The same things were measured in two ways. Each way mixes the same 8 hidden numbers, adds some noise and spreads widely along 5 directions of its own, which tell nothing about the thing.
In the rows, 128 means zero.
Some things both ways: the first way, then the second way.
[161 146 128 141 145 126 139 130 152  98 143 140 163 111 156 130 123  73
  96 134 133 106 123 126 127]
[120 167  62 124 109 149 101  91 124 149 143 121 124  81 134  48 134 105
 134 112  83]

[ 87 161 164 170 154 179 101 108 130  99 115 148 160 147 190 102 142 111
 125 149  78  92 140 113 140]
[180 134  68 158 142 158  93 139  63 180 157 158 145 141 171 100 182 152
 103 132 191]

[ 95 134 116 126 108 197 110 114  98 163 104  93  87 141 152 107 163 151
 147 110  75 107 157 128 137]
[109 154 146 127  96 119  95 115 128 139 118 128 126 138 140  82 118 126
 135  90  77]

[146 165 136 159 151 233 110 112 175  93 115 118 142 137 170 134 164 147
  90 140 108 101 116 154 131]
[111 133 176  87 136 164  75 104  85 159 107 100 142 148 163 136 138  64
  93 103 123]

[101 131 124  89 145 156 136 122 110 190 118 107 117 167 149  75 142  93
 145  94 147 113 151  58 123]
[116 158 133 143  77 113  85 127 148  97 109 148 163 147 120  75 135 135
 140 113  98]

[107 164  87 130 135 160 108 119 155 145  90  67  88 127 119 163 185 184
 114 120 127 138 126 168 125]
[ 99 108 149 115 148 127 108 138 192  96 125 157 125 149 121 102 129 143
 116 118 127]

[ 69 181 180 150 121 121 143 110 146 101 107 146 143 120 128 142  87 189
 122 128 136 149 125 117 109]
[ 42 153  63 156 186 108 137 132  87 133 174 128 209 122 148 138 128 172
 126 132 152]

[129 135 155 130 144  65 137 119 117 104 154 137 163 157 103  99 102 112
 116 140 134 168 166 110  95]
[ 88 196 116 132  95  86 137 145 118 134 131  62  93 125 188 141  50 102
 125 127  68]

[ 33 157 147 152 108 112 113 105 105 129 103 114 104 105 126 138 117 168
 153 126 105 121 145 133 126]
[116 137  80 145 131 164  98 139  71 144 132 158 133 165 117 128 155 149
 111 169 182]

[168  67 119  95 161 198 100 109 144 145 107 129 166 171 122  60 141 162
  87 133 125 107 175 127 106]
[ 96 118 104 141 142 134 105  99 118 170 135 159 110 121 146  94 138 137
 112 105 115]

[103 119  91 115 102  62 156 157 124 120 149 158 128 109 106 175 104 136
 160 105 164 178 123 125 119]
[137 158 108 119 105 102 126 162 143  84 154 105 153 131 140  85 133 164
 129  91 110]

[165 122 145 164 178 103 140 170 155  87 195 166 160 140 112 136 138 127
 107 131 157 124  86  79 145]
[149 120 147 137 106  99  96 142 112 132 123 127 153 127 177 123 131 116
 116 113 137]

[123 128 138  82 143 137 167 130 167 139 119 161 167 147 123 113  84 150
 118 100 213 161 124  81  94]
[119 182 143  96  82 170  66 104  92 100  88 107 184 150 135 120 159  77
  84 107 130]

[ 87 150 134 122 137  69 160 116 124 140 146  82 133  56 100 112 161 111
 142 101 139  90 159 118 109]
[ 31  70 174  97 120 112 114  87 183 134 106 129  43 133 113 125  91  67
 110 126  62]

[157  96 142 158 129 188  85 127 117 111 165 114  84 159  99 134 133 192
 109 140 123 124  98 134 145]
[107 194 111 156  95 133  81  88 128 172 120 129 134 142 168  52 127 109
 140  91  52]

[169 162 163 164 146 147 104 109 153 107 120 103 119 130 134 133  98 131
  54 153 132  98  99 128 135]
[ 71 171  56 161 152 118 132 125 119 124 160 139 182 126 160 116 146 179
 105  99 138]

[133 128 143 157 149 169 129 153 137 121 165 125 113 164  96 123 167 215
 121 116 110 137 122 100 136]
[156 143 150 141  95 140  57 106  91 161  78 165 137 142 168  96 121 100
 104 128 125]

[198 112  70 108 109 158 111 115 123 132 139  93 120 155 135 124 120  63
  83 130 121 142 170 173 108]
[162 130  93 111 115 160  85 101 127 132 113 149  82 129 150  57 133  99
  79 140 116]

[120 126 117 117 148 130 142 126 130  97 143 146 179 114 161 109 181  83
 161 125 109 127 156 142 115]
[122 126 129 118 164 119 129 159 128 155 167 113 121 132 160 111 121 153
 138 101 124]

[141 109 123 135 110  77 156 139 138  81 172 168 167 108  92 148  80 134
 116 125 149 164 151 144  98]
[151 126  99 111 132 157 102 129  49 143 129 119 115 150 167 134 145 114
  55 138 170]

[135 173 171 107  87 117 153 103  86 143 118  98  97 127 154 115  90  84
 136 115 113 145 131 110 111]
[ 90 150 142 128 117 100 112 115 151 116 105 110 139 123 198 153 107 100
  74  91 109]

[164 146 154 168 135  56 143 155 117 101 201 129 116 138  91 144  94 104
  99 131 146 146 101  86 135]
[ 95 164 113 149 100  88 106 138  84 117 110 112 158 117 153 145  69 106
 135 175 120]

[131 145 117 156 154  94 133 131 132  81 160 142 184 103 157 120 171  53
 130 141  92 108 161 145 126]
[146  91 115 115 154 133 115 158  80 165 148 127  86 120 145 136 105 119
 123 170 167]

[ 86 141  73 182 120 100 108 155 122 132 162  80  70  95  85 185 174 172
 128 115 100 106 131 149 157]
[136 107 161 113  96 118 103 172  98  96 114 141 109 187 100 125 119 155
 121 152 147]

Other things, the second way, with their names:
Z_141: [102 108 144 122 120 113 107 125 155 124 125 135  90 162 144  99 120 117
 105 125  99]
Z_280: [134 117 140 116 131 117 102 147 105 104 123 121 123 190 163 127 125 122
  70 148 143]
Z_525: [113 115 144 134 134 123  82 112 122 148 119 143 158 125 153 105 130  93
 128 132 123]
Z_272: [100 150 149 139 142  69 132 154 219 106 148 120 180  92 185 110 109 158
 146  56  96]
Z_135: [126 164  88 151 107 137 114 145 155 154 155 146 138  95 122  88 155 162
 180  93 126]
Z_740: [ 97 154 151 118 141 121 115 145 124 114 102 123 169 123 185 197 110 126
  77 101 169]
Z_811: [123 137 108 149 105  94 136 165  84 156 164 115 132 109 140 121 122 171
 167 101 128]
Z_2: [ 60 222 107 119  85 105 161 148 127 125 165  45 133 125 151 133 117 159
 144  36  61]
Z_935: [166 122 108 144 135  59 172 221 182  91 208 106 128 148 176 103 150 236
 135  64 139]
Z_68: [173 112 128 126  95 141  83 144  60 136 104 151 147 108 137 146 140 110
 111 151 195]
Z_880: [124 113 135 129 165 167  63 106 112 173 114 159 123 159 154  98 133  78
 114 175 141]
Z_171: [ 73 104  83 152 155 113 124 123  96 152 163 150 114 156 126  93 129 164
 124 143 120]
Z_605: [122 155  64 149  99 105 121 119 133 143 153 115  88 116 156  64 107 122
 133 135  75]
Z_953: [ 71 163  91 146 155 123 117 141 153 130 156 128 167 123 132 113 120 138
 164 142 125]
Z_794: [121 181 115 128 113 125  96 113 137 137 112 110 122 116 186 100  90  88
 107 126  91]
Z_474: [112 187  95 110  96 157  91  79 153 120 125 105 111 145 153  36 148  91
  88  85  53]
Z_314: [136 143 143 132  71 125  64 107  74 128  70 139 138 132 150 127  97  67
 102 169 127]
Z_207: [116 146  75 155 101 100 129 156 137 118 162 145 131 106  98  66 116 179
 186 136 107]
Z_489: [108 136  61 131 120 191  85  75  96 157 122 191 105 129  89  45 169 143
 106 126 121]
Z_769: [ 51 185 100 147 166 129 120 124 144 159 150 129 155 120 137 101  94 151
 173 120  91]
Z_544: [ 87 172  65 146 166 145 119 156  51 123 146 131 187 162 136 157 126 168
 107 177 192]
Z_737: [174 134  89 145 148 148 101 186  28 158 164 128 171 154 142 138 153 151
 143 185 216]
Z_215: [140 147 126 108 109 148  95 119  93 103  92 147 152 135 156 134 144 141
  49  89 161]
Z_453: [ 97 145 123 113 110 130 105 116 134 111 134 112 128 163 139  84 146 116
 100 101  91]
Z_539: [ 53  77  81 129 202 141 132 112 131 165 164 165 107 106 122 124 133 138
 116 148 151]
Z_269: [ 61 117  92 141 145 131 113 113 160 140 174 157 165 103  74  50 166 156
 194 105  96]
Z_258: [115 136 121 120 129 114 134 154 139 117 139 114 120 126 165 147 121 144
 100 101 140]
Z_49: [144 138 106 127 129 135 123 166 125 126 131 137  94 140 154 148 110 148
 103 152 172]
Z_18: [118 224  85 127  55 139 129 157 126 107 140  87 106 151 119  98 129 158
 140  94  91]
Z_892: [147 145 126 148  97  94 122 167  93 134 130 120 138 127 176 160 118 153
 114 106 155]
Z_226: [ 44 161  77 130 170 154 119 107 124 169 177 110 135 135 120  83 140 125
 159 124  90]
Z_250: [ 90 138 142  97 112 110 140 144 126 119 145  98 111 129 127 119 117 158
 120  59  91]
Z_479: [151 135 133 122 113 161  53 107  59 167  98 146 143 119 130  86 112  67
 142 180 131]
Z_886: [127 127 114 166 122  73 125 153 161 120 141 168 181  73 153 109 121 190
 154  83 138]
Z_430: [103 172 106 130 120 156 100 118 108 161 126 138 158  88 127 113 132 128
 151  98 130]
Z_149: [125 110 126 142 152 131  93 115 140 119 116 191 153 158 159  96 159 167
  67 101 156]
Z_373: [129 119 124 137 115 123 106 135  96 132 113 155  87 180 150 116 118 151
  79 140 136]
Z_399: [ 87 139 128 133  96 124  86  90  96 134 102 136 158 130 148 122 143  98
  91 103 112]
Z_472: [101 167 129 114  72 119 119 134  96 150 115  83  67 114 137 136  66  87
 143 141  81]
Z_576: [ 76 183 106 128 102 133 128 143  73 129 113 120 152 109 121 178 101 154
 125 115 151]
Z_139: [154 168 135 113  90 139  79 151  95 112 112 105 164 126 133 114 113  86
 147 156 138]
Z_625: [148 162 153 114  92 118 104 152 155 103 119 112 147 132 163 117 132 130
 115  81 121]
Z_606: [102 147 158 117  90 117  94 135 112 107  73 135 145 104 128 166  71  94
 125 154 139]
Z_716: [ 78 135 167 103 124 120 110 121 148  91 110 118 141 177 158 139 142 134
  59  70 113]
Z_363: [109  89 117 127 119  97 127 155  76 118 155 119 139 139 123 137 141 147
 117 133 153]
Z_906: [122 154 157 123  79  78 129 147 124 112 115  85 114 146 202 152 105 129
  74  67  99]
Z_308: [152 134 109 125 122 120 108 159  73  99 151 115 201 145 151 123 172 152
  97 111 177]
Z_107: [177 114 148 113 127 122 100 163 112 131 127 125 104 149 165 114 111 121
 112 143 145]
Z_918: [ 71 198  88 120 102 140 109  91 133 130 115 110 151  74 148 113 112  97
 119  93  88]
Z_978: [137 140 136  84  79 119 125 152  88 114 142  61  89 131 134 113 108 101
 119 112  97]
Z_73: [123 172 136 140  88 132  72 107 104 170  88 119 128 101 170 118  87  52
 143 151  98]
Z_688: [ 70 170  97 145 134 149 109 117 124 172 137 145 119 125 114  95 115 147
 165 123  99]
Z_973: [178 187 138 107  60 111 100 160 151  64 116  85 133 160 169  89 124 118
  94  97 101]
Z_32: [132 124 127 119 150 145  98 140  62 153 123 134 140 150 161 150 128 124
  90 143 174]
Z_667: [ 76 131  91 131 179 128 143 143 114 151 165 124 123 131 158 148 126 165
 104 112 151]
Z_654: [ 81 151 115 153 138  79 132 140 146 126 160 120 205  92 168 123 134 166
 148  62 115]
Z_858: [110 129 145 116 132 143  84 110  92 135 119 128 169 156 160 120 163 108
  81 101 136]
Z_881: [158 142 101 132 114 120  93 111 196  99 113 159 134  95 174  58 132 122
  88  98 110]
Z_855: [113 114 140 132 122 128  86 133  97 125 122 150 172 151 121 116 149 130
 126 135 148]
Z_854: [110  70 168 127 134 100  82  95 103 174  99 149 124  86 172 139  92  62
 111 138 123]
Z_706: [ 88 142 115 122 145 134 116 147  53 122 145 117 170 186 129 143 147 168
  97 122 159]
Z_668: [135  95 138 128 152  74 135 182 118  89 184 103 205 150 178 137 175 182
  98  70 168]
Z_324: [ 80 175 125 125 105 126 106 124 160 126 131 129 138 119  99  65 106 141
 183 102  63]
Z_875: [ 78 140 157 133  93  86 113 125 184 110 111 118 126 119 156 131 101 104
 126  97  85]
Z_559: [154 134  78 156 135 158  98 151  33 175 139 179 134 149 118 104 143 189
 132 157 186]
Z_504: [ 93 108  69 142 148 113 109 118 125 123 178 147 173 101  98  44 150 140
 170 146 112]
Z_464: [ 91 135 166 105 142  93 129 142 159 111 139  86 173 110 191 161 125 117
  99  57 120]
Z_977: [ 75 142  34 135 138 193  83  70 130 138 123 209 127  91  43  22 140 139
 156 176 114]
Z_130: [ 86 130  47 156 154 140 128 102 154 152 157 163 112 110 159 102 161 157
  91 104 138]
Z_12: [120 161  97 141  98  86 141 166 149 111 160  95 128 116 159 113 116 153
 141  99 107]
Z_332: [105 124  88 166 129 114 111 121 148 144 137 188 182  58 133 107 151 167
 151  91 152]
Z_123: [104 170 131  88 118 173 109 121 147 122 128  92  76 189 150 107 144 108
  73  93  95]
Z_567: [ 87 144 118 145 130 134  75 100 127 164 123 135 147 114 133  84 105  64
 172 176  95]
Z_306: [ 81 142 136 130 146  94 115 149  91 135 144 103 191 103 140 141  87 119
 169 140 123]

Some of these things the first way, each followed by its name:
[188 121 100 194 146 144  80 134 138 113 178  63  83 134  73 142 154 156
  44 148  96  90 136 161 146]
Z_373
[128 126 104 148 161 148  98 120 157 124 135  93 124 150  95 125 155 166
  84 137 140 120 145 141 119]
Z_141
[165 168 141 172 138 145  93 101 146  97 129  90 115 145 134 142 102 105
  52 163 126 116 118 154 126]
Z_544
[231  52  97 108 150 136 105 154 128 134 146 161 147 169 130 107 106  95
  84 139 144 118 114 107 142]
Z_68
[119 158 124 166 177 155 112 123 191 105 135 114 150 137 114 136 133 155
  64 138 165 103 124 123 122]
Z_453
[111 130 121 172 129  97 120 140 121 113 156 138 129  93 135 144 103  90
 109 130 118  78 122 109 151]
Z_363
[146  69  57 100  91 136 105 142 102 124 139 142 113 175 106 152 130 161
 153 124 120 208 161 178 112]
Z_107
[ 86 122 122 109 121 172 124 122 110 161 113 128 115 147 153 105 134 129
 153 105 125 117 144  97 128]
Z_855
[ 81 169 165 171 119 192 108 117 140 144  87 106  84 141 126 141 101 234
  92 125  99 103 113 107 144]
Z_399
[181  35 101 129  85 110  83 145  51 128 159 150  89 116 135 135 102  90
 149 139  87  98 113 143 169]
Z_811
[143  88 121 125  96  29 137 140  72 112 180 133 119  85  93 136 107  89
 158 125 120 136 140 135 127]
Z_472
[197 100 101 130 117 151 110 142 130 114 151 155 126 152 157 146  69  61
  86 136 157 125  98 120 140]
Z_308
[174 140 115 140 169 199 117 130 181 135 130  88 125 164  99 117 168 193
  57 124 135 118 133 127 120]
Z_149
[166  92 109  86 124 198 105 117 112 147 103 147 140 196 174  89 115  96
 125 128 122 151 151 123 118]
Z_306
[ 78 188 165 128 146 148 123 102 113 170  80  85 104 145 168  93 149 119
 129 121 102 100 135  81 135]
Z_875
[141 135 105 169 151 113 128 148 164 104 137 113 134  69 105 160 168 168
  91 127 110  81 118 153 146]
Z_250
[176 158 169 176 127 115 122 142  93  88 191 110  89 121 141 150 144  81
 127 143  99 113  71 114 164]
Z_73
[142 121 104 150 139  96 140 158 145  90 188 159 146  98 131 165 114  72
 124 122 176 112  92 112 140]
Z_504
[135  57  89 113  94 184  82 118  72 155 117 119 102 152 135  95 143 143
 146 124  55 113 187 158 133]
Z_559
[153 140 124 132 177 151  97 108 171 124  81 117 161 163 142 108 135 144
  61 156 127 118 144 136 116]
Z_258
[136 122  86 154 112  72  99 144  91 102 151 128 103 102 153 178 142  53
 153 143 107 122 103 157 161]
Z_935
[ 82 152 165 141 118 101 136 128  79 140 122 137 125 123 161 102 129 106
 165 120  73 111 143  83 144]
Z_892
[ 80 161 170 109 184 135 157 111 160 112 117 133 191 134 130  82 189 166
 152 118 142 141 156 102  94]
Z_769
[136 146 119 161 142  38 126 142 139  83 155 116 131  98  83 176 145 154
 116 145 133 157 113 159 127]
Z_49
[149 100  87 106 114 137 107 143 121 125 129 152 114 181 134 158 105 131
 134 129 161 190 109 136 127]
Z_139
[ 53 120 122 127 112 165 107  93 102 152 105 111 127 140 128  84 122 153
 137 118  90 109 209 132 104]
Z_171
[130 184 150 128 138 199 116 105 157 125  58 122 132 153 189 132 129 147
  98 139 111 129 109 134 130]
Z_464
[140 162 154 120 109 139 126 119 136 129  77 110  98 143 118 155 111 220
 108 133 120 176 104 146 119]
Z_740
[ 61 151 142 133 177 136 141 127 152 129 117 138 164  74 173 110 183 100
 160 109 147  55 110  84 145]
Z_269
[ 97 119 122 123 112 120 114 104 141 106  89 127 137  94 105 152 118 206
 124 136 126 148 148 189 103]
Z_539
[141 129 130 135 104 126 107 103 120 100 107 111 119 102 126 149 116 147
 114 146 105 133 134 188 117]
Z_667
[155  95 144  97 150 159 116 136 131 163  74 149 132 152 144 102 131 190
 120 124 122 115 103  92 145]
Z_332
[ 99 103 102 105 121 189 105 127 146 135  79 186 150 189 162 130  77 169
 124 129 152 165 136 118 118]
Z_668
[ 70 181 133 122  95 175 132  98 132 164  74  72  82 118 129 137 125 192
 119 103 112 130 152 139 109]
Z_716
[ 91  58 132  68 137  71 134 140 101 137 107 191 162 114 123 111 132 162
 208 114 167 152 116  97 125]
Z_135
[103 125 144 122 110 116 128 113  84 129 137 100 104  78 132 120 169 123
 176 116  96 100 136 140 133]
Z_688
[216  73 134  75 144 134 136 132 113 131 136 147 157 115 156  89 142  67
 132 123 142 101 111 113 130]
Z_430
